There are 5 ways to turn a row about zero (a turn may also mirror it). The second row of each pair is the first, turned, with some noise. The first 45 pairs use one turn. New pairs use 2 turns, one after the other, and a turn may come again.
In the rows, 128 means zero.
Some pairs, each with its turns in order after it:
[ 93  84 114 177 104 176 117 112]
[164 178  86  87  98 124 148 141]	Z_543

[ 88 173 161 134  95 173  87  85]
[160 185 123 167 174  72 123 120]	Z_327

[101  91 151 127 113 100 103 162]
[ 79 153 126 103 125 127  90 144]	Z_327

[160 136  85 144 100 155 138  81]
[120 156 148  98 172  99 129  85]	Z_232

[101 149  90  85 125 107 153  94]
[117 113 163 151 139 140  75  87]	Z_232

[114  76  98 159 125 111 151 143]
[ 68  85 121 120 130 129 136 136]	Z_327

[129  95 158 148 100 172 122 159]
[108 148 193 144 119 154 138 121]	Z_467

[ 82 158 139 125 126 180 164 132]
[ 91 172 127 153 115  90 163 136]	Z_467

[106 112 177 144  99 131 142 147]
[ 83 161 151 139 120 147 107 113]	Z_467

[110 120 180 141 132 107 150 177]
[157 120 101 124 127  79 180 138]	Z_78

[127 148 123  81 154 131  87 133]
[117 104 153 122 112 125  89  83]	Z_543

[165 103 107 126 167 140 113  84]
[132 178 136 117 110 160  81 130]	Z_78

[133 113 167 172  83 139 138 125]
[113 148  91  67 116 134 139 131]	Z_232

[ 95  84 165 131  95 153 107 119]
[144  94 123  61 115 143 132 146]	Z_232

[163 126 157 168  84 106 167  80]
[120 175  92  79 104 110 111  78]	Z_232

[135  80  85 120  91 128 136 127]
[170 123 137 129  90 158 162 139]	Z_543

[165 111 150 102 125 142  86  93]
[ 97 160 164 112  82 132 115 137]	Z_78

[119 101 158 141 149  83  90 162]
[100 146 135 108 129 157  79 173]	Z_327

[108 165  77  77  85 137  83 118]
[157 114 162  98  96 179  62 122]	Z_543

[139 132  88 136  85 120 127  99]
[120 162 168 101 141 124 119 100]	Z_232

[105 169 141 110 113 105 171  96]
[105 126 110 137 124 161  83  76]	Z_232

[144  90 124 106 120 153 177 109]
[148 145 131  91 120 165 147  88]	Z_78

[ 87 101  92  87 106 114 169 132]
[133 114 114 158 134 168 163  69]	Z_78

[134 115 145 150 139 146 143  84]
[141 110  82 156 142 124 134 135]	Z_327

[115 149 147 103 131  83 117 176]
[ 75 105 128 165 113 143 102 129]	Z_543

[ 91 127  79  82  95  87 116 115]
[106  93  74 146 180 147 134 159]	Z_467

[143 174 165  85  99 117 144  83]
[159 144 100 128 139 171  95  69]	Z_232

[107  87 157 130 149  95  81 123]
[140 142 142 109 187 144  84 109]	Z_467

[ 96  79 159  94  83 172 114 172]
[ 83 168 179 140 159 183 157 150]	Z_467

[105 177  91 102 147  87  85 100]
[ 74 123 105 191 132 156  98 156]	Z_78

[175 147 124 122 124 163 131  90]
[106 133 145  77 122 157  99 137]	Z_78

[154 170 169 126 124 142 152 166]
[127 110 106 174 166 102  94 146]	Z_543

[ 88 153  96 101 101  86 112 132]
[ 93 163 178 144 138 143 124  93]	Z_327

[134 170  87  78  81  94 104 107]
[ 71  77 134 163 101 177 119 133]	Z_78

[114 174 131 162 130 136  85 174]
[165 160 144 185 118 121  98 154]	Z_467

[123 102 176 142 110 117  90  78]
[126 145  83 162 153 119  68 135]	Z_327

[107 114 135 126 100 180  97 110]
[167 173 113 113 106 126 102 113]	Z_543

[ 82 132 116 168 133 108 127 164]
[ 84 123  94 105 103 131 131 162]	Z_543

[131 152 114  91  98 173  99 124]
[ 70 106 151 113 123 127 105 100]	Z_78

[159 176 111  99 153 131 144  96]
[142 140 122 173 163 123 117  78]	Z_232

[107 150 113 155 143 138  99 102]
[137 130 148 170 157 116 134 150]	Z_327

[ 92 107 167 101 126 145  93 136]
[116 168 121 146  87 113  99 100]	Z_543

[148  96 129 175 162 162 109  92]
[157 109 182 112 136  89 131  89]	Z_467

[ 93  97 133 163 176 100 175 107]
[120 142 100 120 143 103 123  44]	Z_467

[132 114 119  99 142 149 168 154]
[125 122 116 104  84 128 163 125]	Z_327

New pairs. What belongs after each?
[134 171  95 116 114 174 108 139]
[126 143 125 152  83 172 118  98]	Z_467 Z_467

[ 98 164 143 127  96 135  85 111]
[ 70 127 139 137 129 104  92 130]	Z_543 Z_78

[ 95 147 149  85 105 169 162  78]
[ 84  99 140 160  97 169  78 147]	Z_467 Z_232

[171 116  97  81 153 126 109 167]
[144 123 146 107  78 148 188 135]	Z_467 Z_467

[107  94 175 124 156  99 133 173]
[158 108  81 145  90 168 134 152]	Z_232 Z_543

[180 171  92 130 141 113  89 137]
[138 122 104  82 169 131 130 187]	Z_232 Z_78

[124 155  77 164 141 149  81  86]
[163 113 127 103 123 174  82  73]	Z_467 Z_467

[166 152  96  76 170  81 164 115]
[100 145  40 117 118 142 109 171]	Z_543 Z_327

[117 144 107 160  83 172 138 137]
[111 151 148 143 118  98 157  78]	Z_78 Z_543

[ 90  98  76 166 107 140  96 176]
[103 193 102  65 117 138 148 141]	Z_232 Z_327

[108 141 119 104 142 119 128 101]
[121 126 152 163 121 120 115 135]	Z_467 Z_232

[137  83 168 133  77 130  96 166]
[109 162 143 192 152 160 157 149]	Z_78 Z_543

[101 165 133  85 113 149 125 170]
[142 118 133 114 112  87 151 185]	Z_232 Z_327

[166 106  85  77 151 130 108 127]
[131 107  60 144 119 122  93 108]	Z_543 Z_327

[112  88  83 121 114 109 136 174]
[ 98 106 110 111 167  77 146 117]	Z_467 Z_232

[ 93 166 153 152 176 124 109 141]
[ 76 117 124  81 135  95 110 136]	Z_232 Z_232

[169 131 147 112 172 162  99 104]
[111 123 141 127 111 158  55 126]	Z_78 Z_543

[136 136  97 134 109 179  88  95]
[125 170 158 109 172 107  95 150]	Z_78 Z_467

[139  93 126  82 117  84 176 102]
[104 153 122 146 141 162 124  51]	Z_467 Z_78

[ 91 138 138 112 130 159 164 129]
[100 125 145 115 134 124 115 178]	Z_467 Z_543

[148 171 158 141 132 169 170  95]
[125 159 114 158 155 182  84 117]	Z_232 Z_78

[158 137 143  93 129 180 117 178]
[147 142 137  99 110 152  94  64]	Z_327 Z_327

[119 124 156 105  78 131  91 165]
[100 175 142 155 117 154 165 158]	Z_78 Z_543

[126 165 159  96 108  89 119 120]
[126 133 109 133  84 118 137 184]	Z_78 Z_543

[100 100  96 154 152 147 109 159]
[116 137  86 139 122  86 151  93]	Z_467 Z_232

[150 103 109 134 113 127 155 150]
[111 152 114 116 133  94 116 150]	Z_543 Z_232

[124 156 137 135 105 152 104 156]
[110 129  97 131  99 127 139 159]	Z_327 Z_78

[153 145 149 147 178 109 108  78]
[145 161 188  85 135 110 140 141]	Z_78 Z_327

[152 105 112  98 177  92  95  96]
[144  85  95  92 118 122  96  79]	Z_543 Z_232

[105 120  91 118  99 124 162 100]
[114 123 109 147 160 124 150  80]	Z_467 Z_467

[133 117 149  78 133 128 121 129]
[ 84 114 110 151 127 114 130 142]	Z_78 Z_467

[122 173 172 129 177 165 171  94]
[100 110  51 129 119 143  89 168]	Z_467 Z_467

[109 175 109 142  78 133 110 138]
[108 126  62 121 113 144 140 147]	Z_467 Z_543

[134  82 134 129 112 170 106 122]
[126 165 113  99 130 104 168 132]	Z_467 Z_78

[108 135 141 131  95 169 170 172]
[128  95 136 114 195 121 162 137]	Z_467 Z_78

[155 147 138 165 163 140 157  97]
[101 104 137 173 149 160 148 107]	Z_232 Z_327

[172 179  97 147 143 136 103 161]
[118 117 112 123  70 169 132  80]	Z_78 Z_543

[107 160 114 112 126  94 137 111]
[155 104 108 159 152 139 138 123]	Z_467 Z_467

[100  86  89 144 142  90 144  85]
[132 127 137  66 160 108  85 154]	Z_78 Z_78

[141 122 160 126 178 161 107  87]
[ 97 136  89 128  76 139 157 159]	Z_467 Z_78

[161 106 171 126 135 140 139 132]
[107 121 124 101 165 129 158 143]	Z_543 Z_543

[155 175 150 130 115 177 150  97]
[ 81 137  98 146 124 181  96 141]	Z_467 Z_467

[140 115 169  98 112 145 118 111]
[120 169 113 120 137 132 145  91]	Z_78 Z_327

[107 136  78  78 170  91 170 138]
[107 184 116 195  89 128 146 136]	Z_543 Z_543

[ 85 107 138  76 148  92 150 177]
[150 115 146  85 153 157 174 187]	Z_78 Z_543

[160 133 154 173 120 165  88  82]
[205 100 130 122 129 157 101 103]	Z_327 Z_467

[128 151 118 104 150 150  87 129]
[129 138 123 169 115 125  84 120]	Z_543 Z_327

[ 92 158 163  83 134 156  99 139]
[134 111 112 107 169  70 144 160]	Z_232 Z_232

[155 160 140 100 141 161 166 138]
[ 95 132 115 152 115 161 123  79]	Z_78 Z_78

[146  79 104 131  94  91 160 153]
[157 126 172  71 101 153 126 125]	Z_78 Z_78

[ 89 156 104 171 137  91 150 179]
[119 153 115 182 169 175 166 122]	Z_543 Z_467

[140 164 137  87  80 162  97  93]
[ 83 163 141  59 111 135 126 149]	Z_467 Z_327

[100 133 120  83 107 179  94 114]
[171 140 143 137 136 114  66 100]	Z_543 Z_327

[142 152 147  83 177 116 108 116]
[ 93 188 147 115 133 130 141  97]	Z_543 Z_543

[115 137 123  95 176  87 119 172]
[137 103 115  80 123 179 149 162]	Z_78 Z_543

[130 111 115 176  77  81 145 145]
[140  76  81  82 111 128 104 145]	Z_78 Z_327

[137 105 120 159 120  78  83 166]
[139 155 121  64 158 118 134  85]	Z_232 Z_327

[ 95 170 122 130 122 133 165  76]
[152 183 140  91 110 154 120 155]	Z_543 Z_327

[ 85 140 160  98 119  78 135 153]
[180 151  79 117 107 142 101 122]	Z_232 Z_543

[111 165 160 107  77 114 151 130]
[115 129 115 134 128 152 195 159]	Z_543 Z_232

